The rows come from 4 hidden closed curves, with some noise, and rows from the same curve form a group. Each curve winds through 4 dimensions. The rows are also pushed far along 3 directions, which tell nothing about the answers.
(in the rows, 128 means zero)
Some rows, each with its group after it:
[123 108 131 169 119  91 139 111 130  96 129 164 158]  E
[109 158  90  94 159 188 132 157 140 155 144  78  77]  A
[126 134 118 117 135 162 150 148 118 164 140  89  74]  E
[133  92 138 171 107  66 138 105 130  90 124 165 183]  M
[141 126 119 110 118 128  94 132 112 128 154 111 113]  E
[101 149 109 139 163 138 140 144 114 147 165 101  79]  M
[110 138 102  98  98 160 138 150 151 124 116 135 138]  M
[182 137  90  80 105 109 132 158 161 145 200 101 101]  M
[121 120 126 114 137 136 146 135 133 130 124 103 133]  P
[134 136 129 160 125 115 151 132 118 148 155 137  96]  A
[123 130 108  82 107 145 126 133 184  80  77 157 166]  E
[129 117 161 185 137 110 124  95 104 122 102 166 142]  M
[132 147  86 113 123 119 158 167 135 154 204 101  77]  A
[112 130 147 211 179 132 132 105  88 160 139 124 101]  A
[111 166 106 110 148 180 132 151 126 181 170  90  91]  M
[119 122 132 178 170  90 138 119 109 140 177 109 123]  M
[147 116 132 130 137  83  95 117 119 113 164 117 143]  M
[104 157 151 143 166 197 160 121 121 178  76 125 101]  A
[121 121 157 233 159  74 140  98  95 154 141 160 153]  P
[173 129 115  81 115 112  96 142 137 135 177  99 113]  E
[118 139 114  94 147 157 147 148 143 150 134  94 112]  P
[143 103 165 163 107 101 115  91 125 107  75 181 189]  M
[114 113 130 116 149 154 129 113 153  91  54 127 155]  A
[149 148 106 146 146 108 145 150 135 172 186 112  98]  P
[141 112 151 119 135 121 116 100 156  98  74 148 193]  E
[147 105 145 110  87  83  67 108 122  70 102 165 180]  A
[147 163 124 117 147 158 121 146 117 184 168 101  68]  P
[170 133  91  76 106  88  89 155 136 124 215  95 110]  A
[149 143 101 118 151 142 144 148 144 157 166  94  77]  A
[145 150 109  54 115 170 101 151 151 128 107 109 107]  P
[126 163 146 160 179 173 141 122 113 201 152 111  97]  E
[130 130 188 240 188 113 154  83  81 195 146 141 131]  E
[153 152 125 112 144 133 107 139 120 166 170 100  98]  P
[159 110 112 102  93  95 132 132 162  91 126 147 141]  E
[169 115 151 157 124  71  87  95 121 115 158 157 168]  E
[141 130 102  77 112 114  81 138 139  77 134 125 107]  M
[158 139  77  82  72 101  96 168 140 104 177 134  79]  P
[168  83 132 127  93  47 129 121 133  80 155 135 156]  P
[ 89 144 118  95 108 154 139 149 135 123  99 137 140]  A
[118 133 135 112 127 168 161 140 121 140 111 111  88]  P

New rows, each followed by its group:
[ 96 169  93 115 156 179 140 156 137 169 167  95  89]  E
[158 135 104  93 125 116 131 143 153 112 151 118  86]  M
[ 81 165 110  94 145 201 179 161 146 169 105 104 104]  A
[141 118  97  87  98 128 141 148 155 108 125 117 107]  E
[156 123 108 113 126 112 140 152 118 159 198  79  77]  E
[155 107 137 159 130  93 151 118 125 140 153 132 127]  E
[112 150 142 147 173 148 147 132 110 190 162  93 117]  A
[150 120 125 151 101  80  97 122 115 107 145 158 130]  P
[170  68 130 127  90  35 114 117 132  73 153 129 173]  E
[117 155 106 129 162 148 156 151 142 175 156  94 102]  P
[ 98 145 104  68 105 194 113 146 154 112  71 132 150]  M
[109 130 181 223 177 135 141  84  92 164 103 159 147]  E
[150 128 112 111 119 137 140 149 116 159 170  91  69]  E
[113 129 139 123 133 176 147 130 121 141  82 119  98]  E
[ 78 123 134 164 144 151 168 126 122 131  87 133 136]  P
[141 129  86 125 105 104 136 160 125 132 206 113  80]  E
[132  96 106  74  83 120 125 136 164  57  73 136 156]  E
[177 122 101  83  91 103  98 156 114 131 199  91  71]  E
[ 75 156 108 138 142 199 161 148 123 149 108 127  80]  E
[130 115 142 162 122 117 123 119  93 136 135 131 109]  E
[113 151 165 178 166 173 154 108 106 195 106 130 123]  M
[ 92 169 113 137 147 208 148 148 109 176 127 118  51]  E
[148 130 131 143 128 119 148 127 136 159 156 125 140]  M
[110 160 123 153 178 146 129 138  95 173 182  94  55]  M
[135 130 122  88  96 139  82 118 160  70  75 174 170]  E
[140 109 123 104 115 130  87 112 149  68  68 144 145]  A
[134 132 131  57  97 146  79 129 148  88  73 139 161]  A
[ 89 156 106  70 123 193  91 145 145 108  65 126 133]  P
[107 116 165 183 162 127 158  89 142 121  67 162 188]  E
[128 154 108  66 118 182  97 147 141 131 119 113 111]  M
[115 128 145 192 154 107 134 102 123 133 141 162 163]  E
[ 91 154 110 132 125 171 133 149 122 136 105 138  88]  P
[169 117  69  66  77  82 113 172 148 104 220  94  90]  E
[118 105 150 151 149 137 104  89 133  82  42 151 167]  A
[140 146 117  89 140 151 131 140 150 121 116 116  85]  M
[127 138 138  72 105 150 119 136 144 123  82 137 155]  A
[137 158  92 118 132 124 108 160 108 148 213 101  45]  M
[ 96 171 117 125 156 191 122 136 132 157 130 124 105]  E
[ 86 150 147 183 159 162 129 116 103 155  78 151 127]  P
[111 138 149 172 178 141 160 109 135 164 127 127 152]  E
[123 146  98 107 107 155 152 159 146 154 152 123 103]  M
[ 87 169 113 129 161 190 139 139 140 157 127 123 115]  E
[ 98 116 161 134 154 148 102  93 126  94  44 144 186]  M
[ 99 137 152 161 158 184 161 118 105 168  83 125  95]  E
[ 98 155 146 121 147 169 159 138 122 177 114 117 134]  A
[124 164 142 150 164 180 152 135  97 208 153 100  53]  P
[148 129 113 139 129  90 130 134 145 132 152 134 134]  P
[111 157 109 121 166 163 162 153 134 186 157  81  90]  P
[119 143  95  23  84 190  95 163 150  87  89 112  96]  P
[149 149  96  85 106 131  87 141 153 108 161 136 124]  E
[161 127 102 141 144 104 113 135 127 133 192  99  83]  A
[153 148 120 131 155 108 105 136 108 152 204  99  66]  M
[135 110 139 109 110 117 107 125 118 101 121 124 141]  P
[127 127 125 131 129 122 132 128 134 142 151 120 152]  M
[146  82 161 160 134  81 126  96 107 118 124 121 169]  E
[160 103 162 154 120  82  98  88 128  99 102 170 184]  E
[150 118 115  78 100 131  86 141 125 106 133 111 116]  E
[110 145  96  76 124 181 157 166 147 140 129  90  84]  P
[102 122 131 141 134 141 157 120 144 103  71 152 135]  M
[113 125 154 167 151 126 122 107 104 153 135 128 161]  M
[146 128 141 158 126 102  99 117 100 150 176 132 141]  M
[155  93 113 115  82  58  84 127 123  72 170 137 153]  E
[130 136 112 123 153 153 125 131 138 131 124 107  95]  A
[108 141 129 119 155 163 153 131 150 144  79 121 142]  P
[108 143 163 246 188 103 133 100  77 192 154 140 138]  P
[124 132  98  89 130 162 103 138 156  89  85 117 109]  A
[102 136 118  83 135 164 116 134 149 101  83 120 149]  M
[128 123 133 157 134 110 112 127  89 151 180 109 104]  E
[120 146  95 105 155 175 121 144 146 128 121  97  79]  A
[ 90 125 141 148 123 149 115 118 108 102  66 158 140]  P
[129 140 110  60  90 170  85 142 150 103  92 139 138]  M
[ 93 128 132 196 157 130 175 122 109 161 145 130 113]  E
[121 132 133 176 170 108 148 117 121 162 182 114 140]  E
[ 99 113 163 167 149 159 165 100 117 135  49 140 145]  E
[ 90 111 162 182 141 149 168  99 129 132  50 165 194]  M
[134 116 136 133  99 110  91 114 119 103 124 158 173]  M
[180 120 106  95 110 104  95 131 153  97 143 124 111]  A
[109 153 112 138 150 146 122 136 122 153 172 113 114]  E
[144 106 134 114  99 114 100 122 112 100 116 132 128]  E
[126 143  85 129 117 126 141 162 118 150 209 103  61]  E
